The first 5 rows are patterns. Each new row is the sum of 2 different patterns, raised or lowered, with some noise. Before adding, each is slid sideways (what falls off one end comes back at the other) and multiplied by a number that may be negative. Names go in the order of the patterns.
In the rows, 128 means zero.
Known rows, each followed by the names of its patterns:
[152 115  94 125 158 135  92 124 129 143 138 107 136 134 130 121  94 131
 154 123 131 132 127  95 174 144 144  93 168 162 134 170 107]
j318
[ 84 103 133 112 138 124 107  93 142  95 116  88 125 126 147 140 130 123
 131 113 116 124 140 156 130 117  96  99 116 140 131 151 125]
j700
[121 129 141 132 135 135 129 112 103 127 103 122 137 115 135 143  96 116
 107 120 124 107 137 136 108 133 146 105 141 133  80 125 174]
j287
[139 129  82 124 131  90 145 115 111 114 134 153 142 131 119 127  83 159
 110 137 125 138 115 137 138 103 130 139 157 149 139 123 122]
j449
[121 140 108 112 139 159 102 123 141 148 105 100 138 166 155 128 119 147
 147  86 110 107 118 111 133 103 121 141 133 127 142 138 131]
j273

New rows, each followed by the names of its patterns:
[ 91 103 116  79 108 124 122 129 129  89  98 107 107  74  95 119  87 111
 105 108  86 122 131  96 114 128 107  78 141 101 120 113 118]
j287 j449
[127 107 134 150  61  76 126 125  76  55 117  86 161 118 141 152 132  82
 107 154 140 153 114 107 115  91 108 134 135 180 120  59 104]
j318 j700
[128 140 151 115 122 153 137 110 132  97 119 105 130 114 112 149 144 116
 150 152 119 137 143  85 122 176 148 116 138 146 151 122 116]
j287 j273
[103 128 165 142 105 125 135 127 129 122 106 133 157 147 135 151 135 108
 165 133 129 134 160 164 140 158 133 140 118 124 126 136 148]
j318 j287
[125 142 133 140  93  94 132 127 118 138 122  76 141 155 115  85 134 157
 134 185 119 151 110  96 113 147 132 103 147 130 133 110  83]
j318 j700
[155 117 157 150  98 118 116 116 122 115 144 129 131 149 134  91 162 140
  86 114 182 150 126 114 114 135 144 117 104 148 146 130 136]
j287 j273
[168 141 132 106 141 154 116  98 130 124 139 130 104  97 125 123 124 130
 141 133 120 121  83 110 138 169 123 125 123 136  87 102 164]
j700 j273
[ 82 170 155 147 158  63 124 116  79 129 145 111  60 131  94 126  96  98
 127 144 135 117  86 125 131 106 119 137 144  96 157 109 110]
j318 j700
[106 121  87  83 112 112  97  64 121 131 116  86  86  97 104  94  85 100
 113 120  78 128  86 106  95  96 116 114  92  85  96  71 117]
j449 j273
[114 136 163 142 123 118 134 123 141 141 120 118 112  87 111 128 155 133
 148 125 110  74 149 161 129  99 155 135 117 104 126 110 157]
j700 j273
[141 122 104 101 119 103 149 153 107 122 112  87 116 171 163 126 139 105
 126 113 176  95 161 132 168 115 129 110  95 119 134 137 153]
j700 j449
[127 171 143 117 132 113 121 131 168  89 145  95 179  87 100 118  99 146
 100 160 163 128  83 112 155 140 133 112 122 181 127 123 152]
j318 j449
[ 89  71  87 117  85  93  63  71 112 100  69  85  99 127  75  52  98 105
  98  91 110  59  85  49 106  44  54  74  54  90  64 107 118]
j318 j273
[183 160 125 107 171 132  97  92 123 134 148 159 125 133 157 137 131 153
 162 171 139 146  98 105 144 181 124 157 151 123 104 126 138]
j700 j273
[128  95 142 155  78  78  90 128 100 120  84 104 143 117 111 130 128 138
 106 111 100  97 123 145 111  83 119 124 114  66 104 148 116]
j318 j273
[172 169 195 120 145 154 164 178 175 150 148 165 119 147 141 132 143 163
 132 145 146 161 169 163 164 162 146 145 164 149 174 157 157]
j318 j273
[108 111 145 106  85  93 124 136 118 107 140 129 108 144 119 119 130 130
 102 121 125  99 113 123 140 121 138 126 107 106 135  96 107]
j449 j273
[ 93 126 118 153 133 111 112  94 110 130  70 118 116  70 139  87  85 108
 106 117 135 102  93 138  64 105  93 113  95 111  91 112 115]
j287 j449
[ 96 126 114 146 124 114 130  76 124 111 113 118 134 111  96 105 108 114
 117 124 117 106 113  82 116 184 137 108 155  91 126 145 153]
j700 j449
[ 51  96  95 121  75  88  85  78 125  52 113 162 103  81 103 138 112 108
  90  85 105  95  82  99 115 124 106  94  86  93  83  99 130]
j318 j287
[190 161 177 193 171 144 161 156 175 230 196 145 166 165 140 169 201 187
 164 195 177 173 206 204 150 207 175 194 195 179 167 162 169]
j700 j287
[137 128 131 118 115 137 127 128 106 142  94 151 121 145 116 104 102 122
 134 132 116  86  83 128 106 124  88 122 160 143 136 157 110]
j700 j449
[206 153 180 144 132 147 160 140 158 162 166 131 153 171 155 152 208 172
 130 135 156 186 185 137 124 170 154 141 154 229 162 205 177]
j700 j273
[149 119 133 127 128 111  92 127 157 144 131 123 101  79 153 147 142 117
 158 118 112 163  98 154 113  80  96 162 105  90  94 124 136]
j318 j700
[125 132 121 120 154 181  94 135 142 156 117 116 106 123 166 119 108 137
 129 140 145 153 119 153 180 130 125 172 108 137 147 151 118]
j449 j273
[150  87 142 125 148  83 115  93 123 117 105 100 127 161 147 134 132 128
 137 117  96 102 111 104 167  88 105 126 147 121 106 136 151]
j449 j273
[140 112 131 161 126  84 106 118 123 143 140 125 113 130 120 126 170 145
 111 140 110 114 157 156 124 152 134 163 117 117 121 109 109]
j700 j287
[111 128 128 129 152  93 102 131 105  87 137 139 102  80 106 142 126 123
 103 153 148 133 114 168 126 161 134 111 134 110  99 128 111]
j287 j273
[132 109  91 105  91  74 142 109 126  79 131 141 121 131  94 128  66  72
 130 129 113  81 105 112 123 115  78  98 110  94  98  80 103]
j318 j287
[ 74  74  71  97  73  64  93 137  68  78 118  92  74  74 101 112  89  77
  76 105  97  79  51  78  71  72  81  72  71  89 105  83  88]
j449 j273
[ 74  86 119 106 145  92  67 107 129 102 141 126 102  78 140  67  92  91
 142  92 131 142 139  92  97 111 142 137 130 137 138 125  48]
j700 j273
[152 137 118 143 111 112 144 179 130 130 166 159 102 119 140 158 187 145
 141 161 157 111 108 105 141 113 125 130 115 142 179 137 111]
j287 j273
[ 96  98  64  78 107 115 118 143  87  59  73 111  91 105 115  93  63 130
  94  86  83 114  77 129 157 108 108 124 102 104 114 122 129]
j700 j287
[126 109 134 137 103 138  86 101 163 130  81 122 119 146 123 113 147 108
 150 163 135 141 109 104 136 125 109 192 108 158 123 131 136]
j287 j449
[ 75  77  52 112  93 102 116  88  49 103  79  60  69 103  23  50  58 115
  28  65  83  30  65  79  93  94  58  71  94  96  42  49  62]
j318 j273
[147 118  95 118 115 136 137 166 109 156 104 124 110 141 123 112 161 135
 111 110 124 109 145 141  94 132 204 133 130 175 119 149 151]
j287 j449
[145  80  81  82  72  65 138  94  53  83 105 131 116  81  99 104  63 116
  55 108 119 101  91 109 106  52 140 119 135  86 144 124  99]
j318 j449
[129 107  98  97 147  98 119  97 150 128  96  61  77 104 112  86  99 143
 120 110  90 113 105 146 132 101  89 104  75  99 133 128  90]
j700 j273
[143 133 143 159 158 178 149 117 130 120 127 163 152 138 142 145 152 144
 140 148 166 136 150 157 159 114  99 113 146 141 132 130 174]
j700 j273
[149 157 106 145 162 132 164 154 147 146 153 176 151 146 151 171 109 170
 148 171 137 143 148 180 174 136 149 171 181 142 148 136 143]
j449 j273
[120 163 160 154 134 148 168 169 178 157 158 180 164 121 141 137 141 117
 163 148 146 169 162 154 149 192 169 158 146 161 162 168 206]
j318 j273
[ 80  52  67 106  84  12  72  81  50  99  54  70  65  82  96  71  82  87
  75  38 110  58  65 104 101  74  63 113  75  85 112  93 113]
j318 j449
[202 165 125 152 154 189 145 153 148 186 141 162 167 147 190 165 161 180
 166 152 156 198 119 107 141 193  94 141 146 106 168 142 190]
j318 j449
[128 129 124 165 137 154 149 127 133 157 159 141 138 130 121 139 134 106
 126 149 122 139 108 139 129 129 139 158 153 121 114  87 157]
j449 j273
[106  72  75 115 107  95 105 141 138 145 103 122  97 131 118  89 117 121
  89 112 124 110 114 134  98 104 118 134 119 111  99 140 141]
j287 j273
[117 177 149 133 122 144 146 155 172 149 137 114 159 128 163 163 141 151
 158 174 125 143 139 157 156 156 135 147 156 144  97 120 142]
j700 j449
[110  89  92  64 115  97 117 144 108  71 114  92  90  98 112 121 106 109
  95  85 109 117 101 129  97  62 102 116 105 118 105 101  73]
j700 j287
[163 181 181 170 143 179 162 147 160 179 165 175 173 180 177 186 179 158
 171 198 158 164 185 195 139 196 193 198 138 177 203 206 219]
j318 j273
[122 105 180 143 138  91 154 150 128 175 126 149 103  66  99 147 140  90
 136 124 108 116 109 122 137 125 103  68 137 124 113 100 127]
j318 j700
[126  99 123 110 126 110 162  99 139 125 130  76  80 121 147 135 123 115
 131 122  54  95 104 129 123 124  82 102 108 121 147 141 115]
j700 j273
[158 149 104 152 113 123 137 159 135 163 140 154 132 105 134 110 133 133
 132 135 145 140 107 113 134 154 165 159 133 118 134 115 105]
j700 j449
[110 147 128 102 102 127 103  97 142 132 120 132  91 121 129 139  98 116
 122 157 113 117 101 104  92 143 120 133 102 139 125  99 136]
j318 j700
[141 131 123 131  90 115 154 110 106 142 109  92 189 132  92 102 146 133
 120 142 100 134 123 116 117 160 130  87 127 113 118 151 114]
j318 j287
[109 145 117 151 106 115 140 150 143 140 154 108 115 119 157 117 131 136
  98 128  98 137 169 140 131 130 128 122 140 113 135 149 116]
j318 j700
[147 122 129 160 127 149 144 154 158 137 126 142 138 121 120 124 132 140
 146  99 130 125 132 144 138 134 128 142 123 154 141 143 128]
j287 j449
[ 97 119 128 126 142 137 130 124 137 152 129 120 131 123 117 134 107 144
 132 149 148 139 148 117 123 119 141 105 151 117 128 157 135]
j287 j449
[132 125 127 111 140 136 146 125 114 143 152 115  99 118 144 147 130 119
 166 120 104 109 110 112 121 126 101 132 135 124 107 124 129]
j449 j273
[ 84 175 143 140 127 114 115 140 147 122 178 144 149 164 148 129 159 152
 154 130 118 127 125 131 145 151 122 140 113 137 132 115 118]
j318 j273
[120 115 133 100 160 134 153 136 134  96 141 153 141 164 157 149 151 125
 133 169 168 127 109 123 141 121 183 109 150 132 175 158 150]
j700 j449
[ 72 161 109 128 129 136 111 121 138  80 107 138 172 117 125 125 130 111
  99  84 146 145  84 130 124 116  71 110 126 123 108 115  98]
j449 j273
[105 131 156 145 124 136 116 115 133 146  55 107 116 120 111  91 107  84
 142 127 144 151 120 102  83 175 113 129 112 126 127 124 129]
j318 j449
